The same things were measured in two ways. Each way mixes the same 10 hidden numbers, adds some noise and spreads widely along 6 directions of its own, which tell nothing about the thing.
Some things both ways: the first way, then the second way.
[ 10  -4   5 -10  28  15 -19  -3 -23 -18  -3 -15 -12 -15  20  -6  -7   4
   3  25  -2  -2]
[-14  10 -14   1  -5   2   6  10  12   4   4  -6  11   0  -8  12 -18 -12
  -6 -12   4  -6   6  -4 -24  -3   5]

[-19  15  -6  -2   9   7 -12 -11  -6   7  10 -21 -15   7 -16 -11  16  -3
  -8 -30 -12 -11]
[ -2  19 -19   0  11   4  -3  -1  12   9   9  17  14  11   8  15  -1 -21
   4 -14   7 -15  -1   3   3   6  -4]

[-30  11 -14  12  18  32   0 -19  -9  24  -4  -8  11  -1 -29 -16  -6 -10
   1   0   9 -35]
[  8 -14  19  13   6  -5 -12 -12  13 -11  -3   0 -12 -18   9   0 -16  -3
  16  -1  10   5   0  -2  -1  -6   1]

[  2  -4 -30  -7   8  12  -1   9  -5   6   9 -22 -11   3  -6  -5  -6   9
  12   8 -14 -20]
[ -8  14 -21   0  33   2  10  -4  23   3  26   1  22   8  -3   5 -13  -2
  -1  -3   5 -20  -5  -6 -16   7  -3]

[-10  -9  -3   1 -16  26  13   1  46  29  16 -21  15   9  -2   5 -50  -5
  17   7  -7   8]
[  2   3  16  16 -16  -8  17   5   5 -30 -23 -19   1  -4 -11  -2  -2   0
  15  18  -3   6  11   6   5 -14   8]

[ 10   0  14   6 -15 -19  -3  -2  -6  -6 -14   1   1   7  27   6  -5  -9
  -9   2  12  13]
[  2   7  -9   1  -6   7  -1  -2 -10  -2 -12 -11 -13   3  -7  -5  17  -7
  -6  17  -4   1   5  -3   2 -13   2]

[-24 -22 -27   9  28   6  17  18 -13  42  13  21  26 -14   4  -2   6   8
  26  19 -20   0]
[  9 -12 -20   4  13  13 -12   3   1  28   3   9 -24   3  -6 -16  18  -3
 -13  22  17 -12  -9 -13 -18  -8   9]

[ 24   7   1 -19 -18   1   0  -3 -32 -32 -11 -10 -20   0  20  10   3   8
 -15 -12  41   3]
[ 16  18 -13  -6   3  10  -9  13  -2  22  -8  26  -3  13  30   3  -2   1
   0 -10   2 -12  -3   6  11   0 -11]

[ 10  -7  -2 -22  -5  57  -1 -37  -4   2  15 -22  -5  10  -8  -6 -51   4
   1   5  15   9]
[-14 -10   4   4   3 -28  -6 -26   7 -12   9 -12   7  10  -4  16 -14  -9
  10 -16  -2  27  -2 -13   8   7   1]

[ -1  -1  -3   0  26   4 -13   1 -18  -8  10 -33 -12  -4   4  -7  -7  17
   8  21   7 -33]
[-15   8 -12 -17  -4 -11   3  -1   3  26  -6  23   5  11   3   6  -1  -7
   9 -15  -7  13   8   1  -1  18  -9]

[ -2  12  -4  13   2 -14  -2  16  25  15 -13 -17   0  -2  11  16 -10 -22
   7   5  -5  -8]
[  0   4  17  -3   9  21  10  -3  12 -14 -22 -13 -14  -8  -7  -6  -1   9
  -2  12 -13  -4  11  10  -9  -7   1]

[-16   1 -18   6  35  30   2 -19   0  41   6   6   1 -10 -36  -5 -23 -15
  11   4 -10 -20]
[ -2  -2  -3 -13  -1 -16  -5   1  -3   2  15  -4  -6   1  24  -7  10   4
   4  -2  -5   8  -9 -14   0   4  -3]

[-10  -1 -10   1   1  14  -7 -15   5  20  12 -22  12  10   8  -2  -3   4
   3  -9  -8  10]
[-15  -1 -25  16   8  -3 -23 -25 -10  14  -3 -11   4  26 -23   4   4 -28
   0  11  12   7   2 -24   2  -1   4]

[ 12   6 -29 -10   7  18  12  -3  10  12 -20 -15   4  -5  -5  17 -40  -5
   6  23  16 -24]
[ -2  30 -26  19   3  -5   0   6  -4 -30  18 -47  14  -5   8  -5 -24 -19
  -6  16  14 -28   0 -25 -24 -34   5]

[ -4 -14  -3  -1   3  21   7  -7  -1  19  -1   5   8  -3   3  -3 -11  -1
  -2  -3   2  14]
[  8   5  25   9   9  17   3  -1  25 -28  -3  -8   6 -28   4   6 -17   3
   9  -9   2 -18   3  19  -6  -5  -3]

[-43  17 -13   2  26  42   4  -4  -8   8   9  -5   5  -4 -32 -24 -17 -11
  25   3  -1 -11]
[  5   0  39  -9  22  22   6  -3  35 -24  -4  14   4 -29   1  26 -29  14
   7 -38 -12   0   2  41 -19  20  -6]

[ -5 -14 -21  11  18 -11  11  25  35  33  14 -26   4  -1  -8   3  -5  26
   9  -6  -7 -16]
[ 10   9   9   4  16  10  -4 -14  13   0  -2  11  -4  -4  -1  10  -4  -7
  11  -8   2  -1  -4  15  -4  10  -3]

[-14  -3  -5 -13 -19  37   6 -11   0   1  11 -23  -2  13 -15 -13 -23   7
  -1  -8  11  -9]
[ 10  17 -13   7  14  -3   1  -2   1  14  20   2   0  19  11   0  13  -6
   6   6  12   0 -20  -8  -6   8   6]

[ 15 -10   0   9  -6 -17  -7  -5 -23  -8 -31  -1   4  -1  16  -3  14  20
 -27   4  30 -32]
[  9 -16   8  -2 -15  -9 -14   6   2  26   0  17 -29  -8  24 -15  18   1
  12   1  15   7  -6 -12  11   0  -2]

[-16 -18 -12   8   1  18  -5  -3 -31  10   7   0 -10  16 -16 -34  15  -3
   7 -14 -19   3]
[  3  10   0  -6  36   1  10  -8  24   7  25  16   5   4   9   4  -2   6
   8  -7   1  -5 -15   6 -10  20  -3]

[ 12 -17   6  -1  -6  33  -5  -5   6  17   5 -11  12  -6  27  10 -24   6
  17   7  14  19]
[-13 -14   9   4  -3   5  -4 -24  30   1  -5  -9 -16 -18 -18  17 -14 -11
  -9 -30  -1   7  14   5  14 -14   1]

[  4  -1 -15   4 -19   2   6   1 -18  -7   5 -17  -4  19  -4  -7 -16  13
  15   0  29 -15]
[ 12  -3  12 -22  27  -2   2   2   2  14   4  25 -25 -11  22 -16  -6  23
  11   4  -7  11  -8   8 -20  23 -14]

[  8  -7   3  19 -30   6 -11  -6   4   3 -15  -5  15  17  24  -8 -11  -2
   7   7  12   8]
[ -4  22  14   3 -30 -11   8  25   9  -3  -7   8 -25 -39   7  -6 -36 -16
   5 -34  22  -1  23  19   4 -11 -26]

[-16  18  25   0   0  11  -5 -12   8  10  15 -18  -4 -10   3  15 -17 -22
  -7   0  11 -13]
[  6  -1   4  -9 -15  10   8   1 -10  13 -35  13  -5  16   1  -8  35  11
   7  14 -20   6   5   8  28   4  -4]

[ 14   9  -8  -9  24  -9   2   1  25  11  -3  -2  -7 -22   0  23 -27   0
 -12  21  -3 -24]
[  0  16  -7 -24 -23  -7  -1  34 -20  26   5  15  -4   8  29 -14  27  13
  -4 -11  -2   3 -10  -1   7  17 -17]

[  0  12   2 -11  -2  10  -5 -13 -22 -28  -4 -14   0   4  10  -2 -17  15
   2   2  34  -2]
[-10 -25  18 -21   3   2 -14 -20   9  13 -16  18 -10   7  -6  19  13   4
   1 -21 -20  29   2   8   5  22   3]

Other things, the second way, with their names:
<80>: [ 11  -2 -19  16   7 -16  -8 -23  16  28  16  22 -22  18 -18  31  -6 -29
 -11 -37  22  23  -3  12  26  -4   4]
<275>: [ -1   0   0  -4  -8  11   3  12   8 -18  -9   4  18 -16  -7  12   0  -3
   1  -6  -8 -18   5  14  -6  -4   1]
<291>: [  3   0 -15  -9 -10 -26 -10  -7 -20  -4  12 -10 -21 -12   1  -3   4 -12
  -5  -7   1  19  -2  -2   2  -5  -8]
<222>: [ 18 -14  -1  25 -11 -14  -6   1   1   7  -5   2 -21 -10   0 -11  -6  -9
  14  17  25   3  -5  -8  -5 -17  11]
<388>: [ -7  -1 -41 -12 -27 -29  -9   1 -36   8 -18   1   2  28  -8   3  22 -17
 -10   9 -16  14  13 -12  37 -15  -6]
<371>: [ 21 -11  10  10  31  18 -19 -19  20   3  11  -5 -35 -19   9  -6 -12   3
  -4   9  17  -4 -15  -7 -37  -8  14]
<115>: [ 15   6 -15  -2  41  15 -14 -28   5   6  27  -3   2   1   4   9  -1   6
  -9 -11  -2  -8 -22   2  -1   7  -8]
<54>: [-13  18  -2   8  15  12  11  -6  -3 -12 -11 -15  14  10 -27  -8   7  -2
   4  20  -5  -4   7   3  -5   5  -5]
<196>: [ -8  23   7  -7   0   9   6   4 -15 -29 -26 -13  22   4  -2  -7   7   5
  12  21 -21  -6  10   7   0   6 -12]
<130>: [ 25   3  23 -17  28  20   8  18  12 -13  -5  17 -25 -40  24 -18 -15  29
   6  11  -5 -18  -4  25 -36   5 -12]
<229>: [-12  -6   1   9   6  12 -10 -11  23  14   0  -2 -12 -15 -13   3 -17 -15
  -5 -14  15  -5   9  -4 -16  -5   1]
<74>: [  5  19  -9  -8   8  13   3  10   2   4  30  -5   8 -13   7  -2  10   9
  -9 -17   5 -16 -19   8 -11  12 -14]
<263>: [  9  18   0  -7 -22   6  13  47   7 -18  10   4   9 -47  22  -8 -19   5
   2 -15  11 -39   2  17 -20 -13 -15]
<175>: [-20 -27  27  -2  -6 -10  -7 -28   9  10 -10 -10 -22   6 -17   0  15   0
   9  -4  -2  44   3 -10   8  13   8]
<329>: [ -2 -13  -3   9  -2  -2   5   5  17 -21  -3  -8  18 -13 -15  16 -23   1
  -9 -11  -1 -16   9   7   6 -20   1]
<126>: [ 10  42 -26   6  29  10   0 -14   5   2  33 -14  -2   2  -5  11  -9 -18
 -18 -22  12 -13  -8  10   0  -4 -14]
<416>: [ -5  15  19  -8  15  22   5  -4  25   8  13  -1  -4 -17   2   4  -8  12
  -7 -37   0  -4  -2  18   0  16 -20]
<298>: [  6  14 -14   0   9   2   7  -6   0  13  27 -15  -6  11  -3  -2  17   9
 -11  -1   1   6 -19  -4  -9   7   5]
<27>: [  9   5  -5   8 -16  -9  13  31  -9 -11   0  -7   1  -5  -2  -7   1   7
  -5  10   9 -10  -4   2  -7 -14   3]
<237>: [  1  17 -17  17  -6   1   6  -2   5  -7 -22  -2   2  21 -14  17  -4 -31
   4  13   5  -1  12   1 -12 -14  24]
<424>: [ -7 -20  13  15 -27   7  -8 -14  -7  -9 -37 -15  22  24 -31  21  26   1
  -3  -7 -15  22   6   8  42  -3   6]
<242>: [-32  11 -22  -9   6  12 -10 -25   9  10  32 -28  16  -6 -32  22   3 -17
 -36 -49  -4  -1   1   0  14   6 -21]
<208>: [-12 -17  -3   1 -16  -7 -15  13  -6  16 -13  11   6   2   2  -3  -6  -1
   5  -3   6   5   3 -13  -7   3  -2]
<307>: [-10   5   6   8 -10   4   5  18   9   0  -4  -6   7 -15  -3 -10  -9  -3
   8   1  14 -14   3  -5 -18   0  -3]
<285>: [  0  12 -11  19   6  12  -2  -1  11  -2   0 -19  19  34   3  15   5  -5
  -5   6   3  -8  -9 -16  -4  -8  22]
<64>: [-17  -6  -4  -5   0  -8  -7   4  -2  -2  -7   2  20   4   4   6 -19   4
   3  -9  -8  -1   6  -9   1   2 -11]
<85>: [  8 -16 -16  26  25  14  -7 -31   0   7   4 -34  -8  41 -25  -6  47   3
 -13  48   3   6 -21 -28   4 -13  36]
<204>: [ 14 -17   8   7 -11   1  -2  30   2 -20 -27   8  -1  -9  12   1 -17   7
   2  19   3 -13   6   0 -20 -21  18]
<433>: [  7   5  31 -14 -20   9   8  35  12   1 -11  20  -2 -32  29  -6 -12  21
  16 -19  -4  -7   0  20 -22  15  -9]
<288>: [ -9  15  -4 -10  -6   5  20  21  25   1   4   1   5 -13   9   7 -25   7
  -6 -25  -4 -14   9   7 -15  -3  -7]
<316>: [  1  13 -18   7  -9 -12  14  -4   8  -1  11  -1  -6   8 -15  15  19 -26
  -6 -10   8   7   0  10  15  -7  10]
<325>: [-15  -4  -1 -16  -6   7 -11  11 -14  15  -2  11  17   5  -3  -1  20  10
  -9 -18  -8   1  -4   3  15  20 -22]
<129>: [  2 -45  21  -6  32   9 -11 -52  36  22 -15  15 -54  -2 -11   5  11   4
  -3   2  -8  30   6   2  11  -1  14]
<144>: [ -9 -25  -8  19  -8  -1   9  15  21 -20  -6 -15   3 -25 -31   1 -22  -4
 -14   8  14 -22  16  -4 -11 -35  12]

Some of these things the first way, each followed by its name:
[ 34   6   6 -12 -21  -1  -4  -7 -20 -28  -3 -16 -24   2  11   6  -5  10
 -22  -8  45 -14]
<115>
[-16  -2  -9  12   2  14 -10  -8   4  14  -4 -12  19   5   8 -13   1   8
   6   6  -6 -12]
<307>
[ -8 -10  -4  19  -4 -18  -5  20   4  17 -20   7   3   0  12  -7  24 -12
  -8  -4 -18  -7]
<85>
[ 11 -17  11  14 -12   3 -20 -15   2   2 -17 -12   9  14  25 -11  -6   2
  -9   3  -2  12]
<175>
[-15  10   1  -9  -3  32  -2 -34 -10  15  16  22  18  -2   5  -4 -13 -13
   3  -4  -5  30]
<325>
[ 21   3  18  13 -24 -10  -8 -22  -1 -14   1  -1  -4  19   7  -8 -25   6
  -8  -4  37   1]
<291>
[ 10  25  -8  16  -2 -28  -4   6  55  28  28 -13  -8   7  -8  22 -17   2
  14 -19   2  -8]
<388>
[  2  26   1  -7  10   1 -13 -12  11  -3   5   9 -16  -2  -4  -6  10 -12
  -9 -33  -9  31]
<204>
[ 16   9   3  -1  -1  20 -24   2  22   1  11 -28 -19   1  10   3 -12  -3
  19 -13  -4  12]
<288>
[-34  22 -10  33  17 -27  -5  -2  -9  18 -21   3   8  10 -15 -14  14 -31
   3   3 -11 -24]
<196>
[-23 -18   9  14   4  44  -4 -18   7  38  32  -3  14   2 -11 -25  -5   5
   9 -11  -4   8]
<222>
[ -3 -21  -7 -15   4  48  18 -13  -2  29  17  -1  12  -4   1   4 -27   3
  12  -7  10  36]
<371>
[  1  15 -20  -3  21   2  11   9  36  16   4  -8   7 -22 -12  18 -34  18
   3  23  14 -44]
<263>
[-14  22  11  17  14  -7 -11 -12   2  23  16  10 -19   4 -20 -12  14 -36
  -5 -34 -16  20]
<130>
[ 24 -10  22   0  -9  10 -15   0  22   0  12 -14 -19  -2  16  -3 -19  -2
  -8  -3  -1  11]
<298>
[-10  16   6  -3   3  25  -8 -11  -2  15  10 -30 -11  -4  -3  14 -13 -26
   1  -4   9 -15]
<129>
[-22 -10  -1  15  -1  28 -15 -13 -38   7  -7  -3  25   6  19 -22  16   4
  17   5   7   6]
<229>
